The rows of a group lie close to one hidden flat surface of 8 dimensions, which may be shifted away from zero. Surfaces can cross.
(in the rows, 128 means zero)
Some rows, each with its group after it:
[138  79 154  61 140 106  96 106 136 136 215  99 156 161  73] : (0)
[123 123 115 138 129  99 148 144 133  89 170 141 115 146 162] : (3)
[132 107 132  90  73  86 143  81 144  93 166 190  80 159 170] : (5)
[143 177 115 112 174 113 155 128 142 101 177  94 130  80  98] : (4)
[ 92 140 113  83 112 166 131 157 131 178  91 140 140 116 129] : (0)
[140 101 133  59 128 103 117 111 104 120 164 126 110 129  79] : (5)
[114 135  80  94 114 107 139 163  67  65 141 154  81  92 136] : (2)
[108  75 198 127 125  93 156 123 127 158 151 127 158 168 124] : (4)
[176 107 209 182 150  75 141 126 141 144 104 112 126  90 114] : (1)
[120 129 105 155 157 181 128 167  97 133  98  98 158 140 119] : (6)
[ 97  98 102  86 105 164  87 142 148 147 136 143 153 166 150] : (5)
[132 132  76 186  72 139 125 113  98 102 111 173  87 159 170] : (3)
[113 128 129  96  90 101 142 104 108  99 140 162 108 132 140] : (5)
[147 171  98 136 133 112 112 118  93  89 143 120 123  76 105] : (3)
[128 138 146 105 142 116 166  80  84  81 128 120 119 128  94] : (6)
[165 158 140 176 133 125 172 124 137 115 118 133  91 113 137] : (4)
[144 118 102  91 125 136  98 120 142 107 138 139 122 126 129] : (5)
[ 90 138 111 172 140 168 124 130 131  81 116 129 173 175 186] : (3)
[118 102 113  82 125 133 155 133  96 131 138 129  91 159 109] : (6)
[129 137 135 192 143 124 132 152 138 143 111 116 150 121 146] : (2)
[ 78 128 143  85  87  91 175 130  63 170 143 143 119 147 102] : (0)
[135 142 175  75 151 106 129 100 181 101 183 121 161 111 114] : (0)
[143  89 165  73 162 101  94 106 176 120 146 103 149 127 108] : (4)
[ 91 163 150 106 178 109 171 113 119  52 130 109 152 109 137] : (3)
[126 144 134 128 118 145 134 123 107 168  53 133  96 103 123] : (2)
[121 160 163  65 150 105 134  90 141  89 166 121 168  97  99] : (0)
[152 113 165 172 193 150 136 130 115  87 141  92 188 150 115] : (6)
[ 91 142 127 113  95 124 162 126 119 156 121 139 124 137 130] : (6)
[130 107 164 119 132 150 190 130 106 125 120 143 124 186 126] : (1)
[133 105 123 154 127 165 119 118 152 109 122 139 134 186 161] : (1)
[118  88 120 131 115 129 128 135  55 134 149 125 128 172  93] : (5)
[134 156 164  85 125 123 140  65 143  91 126 146 136 106 126] : (0)
[145 164  77 119 125 132 118 132 135 148  82 131  66  63 119] : (2)
[120 149  63  85 106 142 114 146  72 145 100 137  78  98  94] : (0)
[138 155 138 103 146 179 112  82 137 108  72 119 145 125 106] : (6)
[149 123  68 130 101 125 138 137 162 122 141 166  43 149 172] : (6)
[162 112 176 165 127 103 144 104 206 154 130 134 108 134 155] : (2)
[105 111 131 174 122 101 176 169  68 125 157 132 124 154 135] : (1)
[165 109 174 166 133 109 162 113 126 118 111 145 102 142 142] : (1)
[129 111 161 187 115 121 164 141 101 158  93 140 119 148 153] : (4)
[134  93 174 137 130 122 150 115 134 131 137 133 133 171 142] : (1)
[173 132 111 112 114 150  65 120 168 147 121 131 117  93 111] : (3)
[156 156 131 166 103 124 174 162 137 183  63 155  64  73 152] : (6)
[ 90 135 117  90 106 115 124  68 128  76 159 142 133 171 141] : (2)
[140 126 178 132 135 148 118 119 128 129  88 134 173 116 128] : (5)
[127 140 127 211 127 142 147 167  77 136  96 129 138 120 147] : (3)
[127 134 108 112 126 149 121 131  96  75  98 152 107 119 151] : (2)
[126 160 145  43 124 108 153 105 180 125 141 148 114  87 133] : (0)
[126 133 138 124 136  97 166 102 147 112 182 127 124 156 133] : (4)
[133 150 122 179 113 127 164 101 112  85 120 150  98 151 160] : (6)
[113 132  82 135 104  92 151 179  52 131 172 136 106 115 111] : (0)
[139 110  85  97 125 145  90 122 106 101 156 126 116 154 104] : (5)
[156 127 136 124 128 116 108  75  93  74  71 138  80  99 124] : (4)
[116 126 161  76 151 140 112 102 148  99 133 117 193 137 118] : (2)
[123  70 182 109 107 152 125 140 135 181 102 138 155 168 130] : (5)
[154 128  89 133 140 146 105 169 154 119 115 138 104 105 155] : (2)
[105 121 122 105  70  88 128  90 101 133 177 152 129 166 115] : (3)
[120 134 105 149 123 117 137 211  82 172 127 124 118  88 123] : (3)
[160  92 114  94 110 114 111  77  90  78 168 131  89 165  95] : (5)
[138 139  97 112 129 104 176 140 184 140 214 137  81 160 138] : (4)
[118 116 177 183 137 119 190 132  75 103 139 129 157 170 141] : (1)
[157 141  69 133 133 147  94 142  86  99 132 115 105  85  99] : (0)
[111 130 119 114 126 183 135  97 161  96  62 154 112 173 183] : (3)
[125  99 122 131 128 127 114 159  73 156 164 107 150 138  77] : (0)
[144 160  80 141 149 135 118 128 106  67 128 120 101  94 119] : (1)
[ 55 107 143  84  98 133 144 128  88 158 121 132 164 172 123] : (2)
[140 126 111 145 113 160 128 105 160  92  83 168  85 155 178] : (3)
[174 125 116 147 149 150  96 140 134  94 114 126 131 100 130] : (5)
[103  75 119 152 125 113  88 143  96  96 102 131 134 152 155] : (4)
[155 136  98 111 158 115 129 161 168 114 178 121 101 100 128] : (6)
[ 59 118 116 106  97 120 174 122  48 124 144 136 127 181 123] : (1)
[116 177 138 115 143 167 151  56 122 106  92 118 137 130 104] : (4)
[150 128 165 170 107  93 204  81 137 119 147 164  75 169 159] : (4)
[102 118 202  94 145 116 177  89 102 141 128 109 165 153  90] : (6)
[114 149 125 159 111  80 163 108  91  87 144 137 107 122 134] : (2)
[141 150  83 162 151 183 144 173  83  97 102 127 103 130 138] : (1)
[137 134 107 182 125 124 139 119  84  99 109 136  97 130 141] : (1)

New rows, each followed by its group:
[121 129 158 173 112  83 163 103 113 119 142 142 122 137 146] : (2)
[ 77 138 117  99  85 132 120  94 111  99 126 159 156 156 156] : (5)
[140 128 147 139 172 120 134 136 158 108 169 105 170 126 126] : (6)
[141 163 153 110 166 107 168 154 115 140 128 107 122  52  89] : (6)
[161 148 101 117 154 133 126 125 164  73 117 139  90 105 159] : (3)
[118 166  35 142 136 134  90 171 171 172 144 105 101  97 122] : (2)
[157  91 141 128 135 122  93 128 194 138 146 127 123 143 143] : (1)
[131 175  89 178 155 131 103  94 165 100 133 105 145 116 134] : (2)
[156 147 107 168 159 156  92 127 131 103  88 104 125  90 126] : (1)
[ 97 173  81 123  91 110 162 142 117 101 143 167  95 109 182] : (0)
[151 110 146 199 126 109 102 134 135 147  85 115 126 108 133] : (1)
[ 67 134 102 134 132 121  66 131  95 152 109  72 187 102  97] : (1)
[145  84 187  67 149 120 101  86 181 135 114 115 142 130 116] : (4)
[152 152  73 135 139 136  98 140  77  72 125 128 117  89 115] : (5)
[100 119 161 165 128  66  61  59 143 120 124  86 171 108 110] : (1)
[100  84 155  84 118  83 110  89 167 143 175 124 139 171 124] : (1)
[167  85 161 166 139 137 122 172 140 155 122 131 143 136 139] : (5)
[138 155  80 139  81 174  60 124  69 178  93 128 152  90  79] : (3)
[138 105 116 114 119 142 100 167 157 136 146 150 134 136 164] : (5)
[140 103  96 143 112 177  91 140 133 127 108 147 134 164 158] : (5)
[124 112 131  99 144 175 147 169 113 172  96 131 123 143 114] : (1)
[166 139 206 196 183 111 169 127 136  99 141 103 178 113 131] : (6)
[109 118 170 116 130 120  93  50 147 122 102 109 167 150 109] : (1)
[ 63 148 126 146  87 145 122 110 123  89 120 159 195 163 188] : (5)
[ 86 128 174 120  94  97 162 171 128 152 135 160 166 108 170] : (5)
[139 102 140 123 116 151 102 173 180 163 105 154 144 131 166] : (5)
[ 86 145  92 108 129 185 130 107 125  86  71 136 126 160 171] : (3)
[ 92 127 137  98 130 136 156 142 108 152 130 109 149 146  99] : (6)
[110 159  92 147 121 130 110  94 180 163 134 110 117 134 123] : (2)
[132 155 126 134 168 132 141 130 151  65 122 125 135 108 157] : (3)
[172  90 165  90 152 158  98 162 117 181  90 104 134 102  75] : (5)
[144 122 107  51 112 111 105 126 162 118 150 157  90 108 135] : (5)
[105 154 185 143 171 118 169 103 119 114 168  87 203 139 102] : (4)
[158  91 140 126 166 102 107 147 119 100 202 100 147 141  97] : (5)
[ 99 136  76  35 128 153  76 141 140 125 131 124 149 105 112] : (5)
[130  96 140  83 161 112 116 149 183 104 182 125 171 145 146] : (2)
[133 146 129  79 149 126 107 167 160 123 133 135 150  72 135] : (5)
[157  88 174 168 141 140 157 121 162 115 139 142 135 198 166] : (1)
[141 119 120 120  61 121 115 107 105 172 115 164  77 140 122] : (3)
[125 126  87 143 134 145 114 173  90  87 120 131 145 129 158] : (2)
[ 82 189 100 171 149 124 109 112 130 146 124  71 183 107  96] : (2)
[ 81 118 133 114 122 154  86  97 109 150  89  95 188 150 108] : (1)
[ 67 144 113  78  65 139 135 138  98 155  87 168 135 124 157] : (5)
[122 124 156 141 179 174 128 145 184 111  93 110 186 144 167] : (3)
[ 85 119 103 106  76 143 131 130  71 145  86 163 112 143 145] : (5)
[114 129 104 172 103  90 126 106  95  98 127 138  97 135 144] : (1)
[108 128 162 100 125 112 169  87 112 113 140 134 127 160 118] : (6)
[155  89 104 110 117 167  79 162 182 153 110 154 109 151 163] : (5)
[119 209 109 111 155 119 124 102 144  83 143 103 163  61 114] : (6)
[158 116 171  48 123 134 108  70 164 114 109 146 122 111 108] : (5)
[ 91 133  83 143 101 107 133 125 122 113 169 131 121 156 157] : (2)
[137 121 208  90 121 136 156  52 150 150  92 128 127 147 104] : (4)
[102 122  59  48 126 188 111 154 121 154 107 132  98 144 113] : (1)
[174 106 106 146 108  84 134 148 138  88 181 170  57 121 163] : (5)
[ 96  97 140  96 142 128 137 174 114 177 146 112 155 152 110] : (1)
[141  86 136  76 135 131 116 159 147 116 139 163 122 135 149] : (2)
[130  79 168  80  96 109 131 111 191 132 153 169 137 179 170] : (5)
[ 65 187 122 105 117 111 136 132  78  79 134 130 199  80 136] : (5)
[168  98 165 143 145 140 131 149 146 173  68 132 100 107 123] : (1)
[144 102 133 153 108 144 119 126 125 165  61 142  85 131 140] : (1)
[ 73 118 106 136  89 105  98 106  84 170  84 118 123 122 114] : (1)
[ 88 124 147 142 105 131 143 101  94 102 119 144 165 185 155] : (2)
[141 171  92 159 141 130 109 118 163 147 103 112  93  88 121] : (2)
[ 88 163  56 121 149 192 114 133 159 135 155  99 173 163 131] : (4)
[136 138 190 164 124 102 151  90 106  60 135 140 171 125 145] : (5)
[148  94 135  56 131 120 129 147 136  77 146 175 110 126 160] : (2)
[127 170 128 145 118 127 145  83 163  65 137 161 134 137 176] : (0)
[168 128 160 124 108  89 141  96 162  79 145 178  97 109 171] : (5)
[159  88 115 130 144 170 123 129 170 118 125 130 111 181 143] : (6)
[ 81 115 124 100 100  88 107  76 115 133 133 118 128 147 109] : (1)
[105 147  87  92 108 134 137 140 141 149 143 135 102 128 131] : (6)
[117 136 154 101 141 167 158 103  77 114  79 128 136 140 103] : (1)
[175 123 156 126 126  76 139 115 151  70 176 158  97 101 145] : (5)
[138 160 109  54 149  91 114 148 130  87 166 122 125  47 105] : (5)
[137 121  88  99 149 138  88 214 191 138 165 132 150  87 159] : (5)
[108 144 136 170 130 140 143 110 135  95 147 130 169 164 149] : (6)
[ 96 181  47 160 134 145  98 134 143 171 109  83 117  96 112] : (2)
[135 156  74  91 109 151  83  87 158  62 125 150 122 116 161] : (5)
[107 153 136 134 150 154 127 179 152 151 128 117 197 115 149] : (0)
[133 105 141 156 138 132 144 185 156 161 129 137 125 141 164] : (3)
[116 164  71 140 125 146 122 170 105 119 128 128 127  98 143] : (0)
[140 122 126 168 126  84 127 134 115 127 117 130  93 105 130] : (1)
[102 120  95  74  81 130 107 118 136 123 145 172 110 158 164] : (5)
[107 134 157 143 100 105 155  64  67 101  83 132 115 140 116] : (1)
[140 154  90 130 146 148 107 171 120 127 136 116 143  93 118] : (0)
[ 67 164 124  52 137 178  85 141 132 136  94 110 213  92 123] : (5)
[127 113 144 121 102 103 118  75 137 117 118 136 100 147 133] : (1)
[ 76 139 138  74  95 142 128 164 120 168  89 146 167 105 151] : (5)
[162 146  85 141 150 145 155 121 110  37 158 147  92 153 146] : (1)
[141 124 153 166 134 140 103  65 144  87 105 123 153 156 140] : (1)
[123 100 114  95 121 161 105 202  98 197  97 118 136 108 107] : (5)
[131 145 124 161 114 157 107 118 146  90  95 166 158 124 184] : (5)
[122 113  92 134  91 183  84 138 144 134  86 174 120 157 179] : (5)
[ 99  82  79  68 124 135  84 172 158 134 218 121 166 182 141] : (5)
[ 58 157 100  96  87  94 138 146 132  93 180 162 169 126 186] : (5)
[145 167 106 150 179 144 158 163 129  74  69 128  81  69 155] : (3)
[119 121 201  67 129 130 143  73 134 125  83 135 147 128 109] : (2)
[132 102 129 132 159 169  86 182 114 152 127  92 198 127  94] : (5)
[105  95 172 136  98  44 142 115 107 162 129 122 109 115 102] : (1)
[197 124 128 153 145 173  85 129 117 139  78 119 112  93  98] : (0)
[160 114 139  94 118 130 152 148 153 162  90 149  62 100 143] : (3)
[123 118  79 103 109 150 110 153  50 133 103 125  86 111  92] : (5)
[135  98 110 152 139 134 149 168 182 110 140 147 103 166 198] : (3)
[139 137  99  87 113 134 100 126 139 107 128 150 106 102 135] : (5)
[108 135 138 161 122 134 133 125 149 190  92 106 139 136 126] : (2)
[114 127 178  56 144 159 128  63 173 136 113 119 165 160 111] : (6)
